There are 4 ways to turn a row about zero (a turn may also mirror it). The second row of each pair is the first, turned, with some noise. The first 36 pairs use one turn. New pairs use 3 turns, one after the other, and a turn may come again.
Known pairs, each followed by its turns in order:
[-29.1   5.2  10.0  19.8   6.9   5.6   6.8   0.5]
[-18.0   6.6 -19.9   3.4   8.3  -5.3 -19.9  13.9]
k538

[  3.4  12.4 -19.4  27.2  -0.3 -28.8 -18.6 -29.0]
[-13.7  30.9  -0.8  12.3  -0.3  17.3 -41.9  -3.0]
k912

[ -9.9  29.3   3.6  -5.6 -22.6   3.6  -0.3  18.7]
[-27.2  19.9  27.1  -2.9   5.6  -1.5   0.2  -2.2]
k35

[  3.9  -7.0  -3.1 -25.6  -5.8  17.4 -34.7  52.5]
[-13.1 -34.6 -20.3 -49.3  12.0 -28.5   2.0   7.1]
k912

[  6.7  23.2  -2.7   9.2 -18.5 -19.1 -26.0 -14.1]
[  4.6 -12.2  23.1 -23.2  20.6  10.6 -21.3 -11.7]
k538

[ 10.6  17.0  11.1   2.8 -15.4  23.6 -17.4  -1.0]
[-22.0  -7.5  18.6   9.1   3.7  16.5 -15.6 -14.4]
k35

[ 13.2  31.2   1.1  -2.3 -15.0  31.8  13.7 -33.5]
[ 32.9   0.0 -32.4  30.9  -4.2  12.0   1.8 -24.2]
k912

[ 13.6  13.3   8.3  -7.7 -16.5 -14.1 -10.3  35.9]
[-10.1  -5.9 -12.6 -25.4  34.8   5.2   7.1  10.4]
k912

[-27.2   4.7 -10.5 -18.7  -4.7   8.2   2.5  16.0]
[ -5.7  31.7   0.1  10.9  11.2  -8.8  11.4 -11.0]
k35

[ 41.4 -42.6   1.4  19.9  13.3  16.8  27.5  11.2]
[ 21.3 -18.5 -30.0 -14.8 -44.1  -3.0 -29.6 -25.3]
k35

[ -0.8 -20.1 -16.2   8.7  -4.9 -20.3 -10.6  -4.8]
[-22.0   3.4  14.2  -8.0  -6.6  13.6 -18.7  -1.9]
k912

[-21.8   8.9  -8.5   2.1 -12.7 -29.9  13.6  20.1]
[ 15.4  24.6  20.6   7.6 -13.1  -4.6 -17.0 -21.5]
k967

[-32.3 -17.4   4.9 -12.7  32.0 -21.5 -12.0   7.4]
[ 29.5  17.0 -12.1  -9.8 -16.3  -0.6  32.4 -23.9]
k967

[-9.3 -9.4 17.2  5.0 -9.7 -3.0  0.5 -0.5]
[ -0.8  18.6   3.0  -1.4   2.3 -11.8   6.3   8.5]
k967

[ 13.0  -4.4 -19.1  10.4 -11.0 -17.7 -13.3  14.0]
[  6.7  -9.7  19.2   7.3 -15.0 -24.4  -2.8   7.9]
k35

[-16.3   3.8  20.0 -13.4  -0.8 -12.9  14.7   9.1]
[-12.8  -5.3 -11.3  13.3 -18.2   1.1 -16.2 -12.1]
k538

[ 3.4 -0.1 -8.9 -1.4  0.4 -9.3  8.3  6.3]
[-0.3 -3.3  7.2 10.2  1.3 -8.4  1.3 -3.8]
k538

[-32.2  -6.0 -18.0   3.3   6.4  29.3   3.4  -5.1]
[ -0.6 -20.9  -4.3 -10.9 -12.2 -36.9   6.7 -12.4]
k967

[  9.5  -7.7 -33.1  -0.1  10.4  18.5  20.8  13.1]
[  1.9  15.1 -25.0  14.8 -16.8 -22.4 -20.7  -3.8]
k35

[  0.6 -12.8 -19.1  -7.5  -6.3  26.6 -28.7   0.4]
[ -4.0 -22.1 -12.0 -15.9 -17.6 -16.7 -18.8 -19.3]
k912

[27.5  9.0 15.0 12.7 14.8 19.2  4.9  6.1]
[-21.7 -17.3 -11.8  -5.8 -23.3  11.1 -12.0  -7.5]
k35

[  1.6 -20.6  14.8  -7.2  -1.8  12.8  25.1 -15.6]
[-27.0   7.1  -7.6   0.5 -15.9   2.8  23.3   0.3]
k538

[ 8.6 17.6 41.6  0.5 21.8 28.1 -1.8  8.3]
[-37.0 -11.3 -14.0  -9.8  -8.4  32.0   9.3 -18.9]
k35

[ 13.1   2.9  -7.3  -4.2  27.5 -28.8  -5.2  20.3]
[ -7.6 -17.3 -10.3  -7.6 -13.0 -28.4  20.2  11.8]
k35

[-15.1  16.1  17.9  10.7  14.9  20.7 -11.1   8.0]
[  4.6   1.1 -36.7  -8.7  10.6   1.5 -13.5   5.1]
k538

[ -1.6 -15.5   6.0  29.4 -12.4  -1.9  15.5  -0.4]
[ -3.2  15.9   0.3 -11.6 -13.0 -15.1 -15.0  24.2]
k967

[ -0.3  -0.5  34.3   7.3   5.0   7.6 -11.1  -1.2]
[-17.6  18.1 -18.9  -1.8   8.3   0.5  17.1   8.4]
k967

[ -0.3  32.6 -31.5   4.5  24.0   3.5   1.1  21.2]
[ 31.9   4.5 -11.2 -16.4   4.6  -6.6 -26.1  31.8]
k912

[ 25.2 -32.4   2.4  42.9  -0.6  24.9 -24.9   8.8]
[-13.8   2.1 -30.9 -50.6  21.6  -6.1 -18.1  24.9]
k967

[-16.7 -13.9   2.7 -25.7 -22.6  13.4 -28.9   4.0]
[-30.7 -34.0 -17.6  -0.5  -5.9 -15.0   0.7  -8.8]
k912

[-15.6 -33.9   1.0  19.8   2.1  -0.6  29.7  -9.0]
[ 10.2   6.9   8.4 -17.8 -30.8 -22.3   5.1  26.1]
k967

[-18.2 -15.1  -8.3 -17.7 -20.9  18.2  11.3  40.9]
[-14.6   5.3  38.8 -26.0   7.2 -18.7   3.7 -25.0]
k967

[ 16.0   7.1  -3.2  -1.0  29.5 -18.2 -13.6 -22.7]
[ -7.8  39.8 -10.0  -2.8 -17.0  -1.1  -9.4   4.6]
k912

[-11.4 -18.6   3.3  -7.0   3.2  11.2 -33.4 -23.3]
[  6.8   4.1  -0.7 -18.1  -3.6  34.1   3.3  26.9]
k538

[  3.1   7.5   6.2   5.3 -25.6   9.4  34.0  34.0]
[ -7.0  25.5  -6.5   7.4  -9.4 -34.0  -4.2 -33.9]
k538

[-22.2   4.6  -6.2  18.7 -23.5   2.4   4.4   7.0]
[-12.1  21.7   6.7  -5.6   6.4 -12.8 -24.5   2.7]
k538

New pairs. What belongs after each?
[  2.0 -14.0  -3.4  11.8  -0.9  21.3 -19.1   7.4]
[ 17.6   9.7   2.6   3.1  -1.4 -19.4  -2.9 -19.3]
k538 k35 k967

[-14.4 -28.6   0.4   1.6 -13.3 -29.6  -2.5 -26.5]
[-48.0 -16.6 -10.6   9.8  -6.6 -11.5  -0.3   5.1]
k912 k35 k967

[  1.7 -21.7  12.9  20.0  16.1   2.8  26.9  -4.8]
[ 11.1   9.9 -18.1   5.1  22.5  20.5   4.1 -23.6]
k538 k912 k538

[ 11.8  -6.0  16.3  19.4  23.5   6.5 -25.2  -3.8]
[ -5.0  24.3  16.1  -0.7 -29.0  13.4  10.1   9.9]
k538 k967 k538

[  4.8  25.7 -36.0   8.2 -13.5   7.5   0.6 -10.3]
[  7.3  24.1   7.6 -27.1 -14.1  22.8  -7.3 -11.4]
k35 k35 k35

[ -5.1 -14.0  21.7  -0.9  19.9 -18.3 -16.4  -1.1]
[ 16.9   7.3  -9.6   6.1  13.2  -7.3  -6.6 -30.3]
k967 k35 k967

[  8.0  18.1  23.6  17.8  10.0   6.0 -21.8  26.6]
[ -2.8   6.2   2.1  25.8  11.8 -26.7  -7.6 -31.4]
k35 k538 k967

[-29.9   4.8 -21.4  -4.1  -8.3  25.2  18.6   7.5]
[ -7.5  25.1  14.5  10.0 -20.4  12.7  26.2 -13.8]
k35 k35 k35

[ -9.8 -25.5  15.6  40.8 -13.8   8.8 -43.1  -2.1]
[ 12.9   0.2 -10.5  -2.1 -27.7 -54.1 -18.9 -21.5]
k538 k35 k967

[-13.6  -7.3 -25.4   7.6  -3.3  -4.4  26.4 -29.8]
[  9.3   9.7  10.7 -22.7  30.6   4.9 -17.9  16.7]
k538 k538 k538

[ -2.6  23.3 -18.0 -14.9   0.3  -1.0  37.0  -4.0]
[ 18.8 -24.1  -5.6  22.2  -1.1 -16.2 -27.0  -9.5]
k967 k967 k538

[  5.4 -26.3  27.2  11.8  15.3  22.2  31.0  -3.8]
[  1.0 -21.8  14.2  -2.3  31.8   7.5  31.3 -22.6]
k912 k35 k967

[-44.1  -8.9  -3.5   1.9 -23.6   7.1 -12.9  -6.0]
[  5.0  31.5   1.5  -4.6  -1.3 -16.6 -26.7  26.7]
k35 k967 k538

[-16.6 -13.0  20.0 -27.5  -1.2  -4.5  10.0 -17.2]
[ 17.9   1.2 -11.2 -26.6  -1.3  -9.3  12.7  24.4]
k538 k912 k967

[  9.3 -21.3   5.1  -4.6  -7.0  25.9  26.2   5.9]
[ -1.1 -23.6  -4.3  18.7  26.8 -15.5  -6.8  -9.7]
k912 k35 k35

[ -1.0  -3.9   3.9  -3.9 -17.0   0.7   3.4 -19.0]
[14.5 -3.9 12.6 15.8  0.2  5.5 -8.1 -3.1]
k35 k912 k967

[  4.5 -12.9  17.7  -1.6   4.2  13.4   6.1  -8.2]
[ -8.3   2.8  -0.5   6.2  14.9   9.4 -17.5  -2.1]
k967 k538 k912

[ -8.5   8.9  -4.7   5.9   1.8  17.7   2.8 -12.7]
[ -2.4 -13.3 -14.4  14.0   6.8  -3.3  10.1  -1.3]
k912 k912 k967

[-18.7 -26.4   6.9  20.8  10.1  21.3   7.7  -6.0]
[  7.6 -11.1   2.8  30.4 -20.3 -23.3  -6.0  -5.1]
k912 k538 k912

[ 16.8   0.9   6.8   2.6   2.2   7.8 -18.9   5.6]
[ 22.3  -0.2  -4.9  -6.4   9.2  -1.4 -13.3  -4.2]
k967 k967 k35

[-30.5  33.1  20.1 -28.6  30.1 -38.7  -7.1  -4.8]
[  0.2  36.2  12.8  -1.8   2.7  20.4   6.8 -61.4]
k538 k35 k912

[-21.2   2.7  14.6 -26.7  -4.2  -6.0  -8.0  24.1]
[ -8.4  32.8   7.2   6.1  19.9 -16.1 -14.4  -5.5]
k967 k967 k538

[ 14.8  19.3 -14.2 -12.5   9.6 -14.2 -16.0  -2.0]
[ 10.6   5.5  12.5  -1.2  16.9 -14.8 -23.6 -13.5]
k35 k538 k912

[ -3.1   4.4  13.8 -14.0  -6.3  15.4   4.1 -24.8]
[ -5.7  10.3   7.4  12.7   9.1 -14.4   8.6  23.8]
k912 k538 k912

[ 10.5   1.3  -7.1  -0.2  -6.9   0.8 -11.4 -15.0]
[  9.7 -11.0   9.2  12.3  -0.2   1.0  12.8   3.7]
k538 k967 k912

[ 27.4   6.2   1.3 -24.3  14.9  24.8  -3.3  -2.7]
[ 29.1 -23.8  21.1  -3.3  -0.2  20.4  -3.6   3.5]
k538 k35 k538

[  4.0 -17.4  25.5   9.8 -17.6  32.0 -15.2  11.7]
[ 14.6   7.6 -18.3 -23.6  -1.3 -31.0   1.8  28.0]
k538 k967 k967

[ 19.8   2.8 -12.6  -7.0 -14.6   4.0   5.4  17.3]
[-11.7   9.9   3.9 -12.3 -16.2  14.7  14.7   6.5]
k35 k35 k967

[ 14.3 -14.1  34.2  -9.0   6.2 -11.0 -19.7  17.7]
[-33.4  28.0   9.2  -4.5  -2.5   9.9  -6.8  18.1]
k967 k967 k538

[ 16.8  -3.5  11.9 -21.4  13.3 -36.0  -0.8 -30.1]
[ 11.6   6.4   6.3  -3.3  20.9 -29.9  29.9 -28.0]
k967 k967 k967

[  1.5  -8.7 -27.4  10.8  13.7   8.5  18.2  11.9]
[-11.1 -23.7  -8.4   1.7   5.5  20.5  22.5   3.5]
k967 k35 k538

[-14.4   0.4  -0.1   7.7  10.6   6.1 -10.0 -33.3]
[  4.1  18.0 -26.3   1.1   2.2   9.7  -0.4 -22.8]
k912 k35 k538

[-25.5 -19.9 -41.8  22.2  12.0   1.2   8.7  48.9]
[-13.1   9.4  13.5  33.7 -48.2  27.0  33.3  -6.7]
k912 k35 k912

[ 8.4  7.4  7.9 16.6 14.5 20.6 -3.4 -2.1]
[ 16.4   8.6  -2.3  20.9 -10.6  12.7  -3.4   1.5]
k912 k35 k538

[-31.7  17.1   0.3  -2.4   7.5 -26.1   1.8   8.9]
[ 21.8  13.6 -12.1   9.3  -7.7 -11.8 -24.9 -18.0]
k967 k912 k912

[ 17.5 -16.6 -25.5  13.1  40.2  -8.6  -7.8  -8.6]
[-15.1   3.0   8.9 -15.8 -23.9 -25.4  38.7   1.4]
k967 k967 k912

[-17.5  12.7  15.6  10.8  -5.9 -18.1   2.1  26.3]
[-15.4  15.1  -6.8 -30.5  -9.3  -3.3  -6.1  11.6]
k538 k35 k967

[ 27.2   6.8  16.0   1.6 -19.0  10.7  -8.9  11.8]
[-20.2  10.3   8.8 -14.2  21.4  12.2  -3.2  11.7]
k967 k912 k912

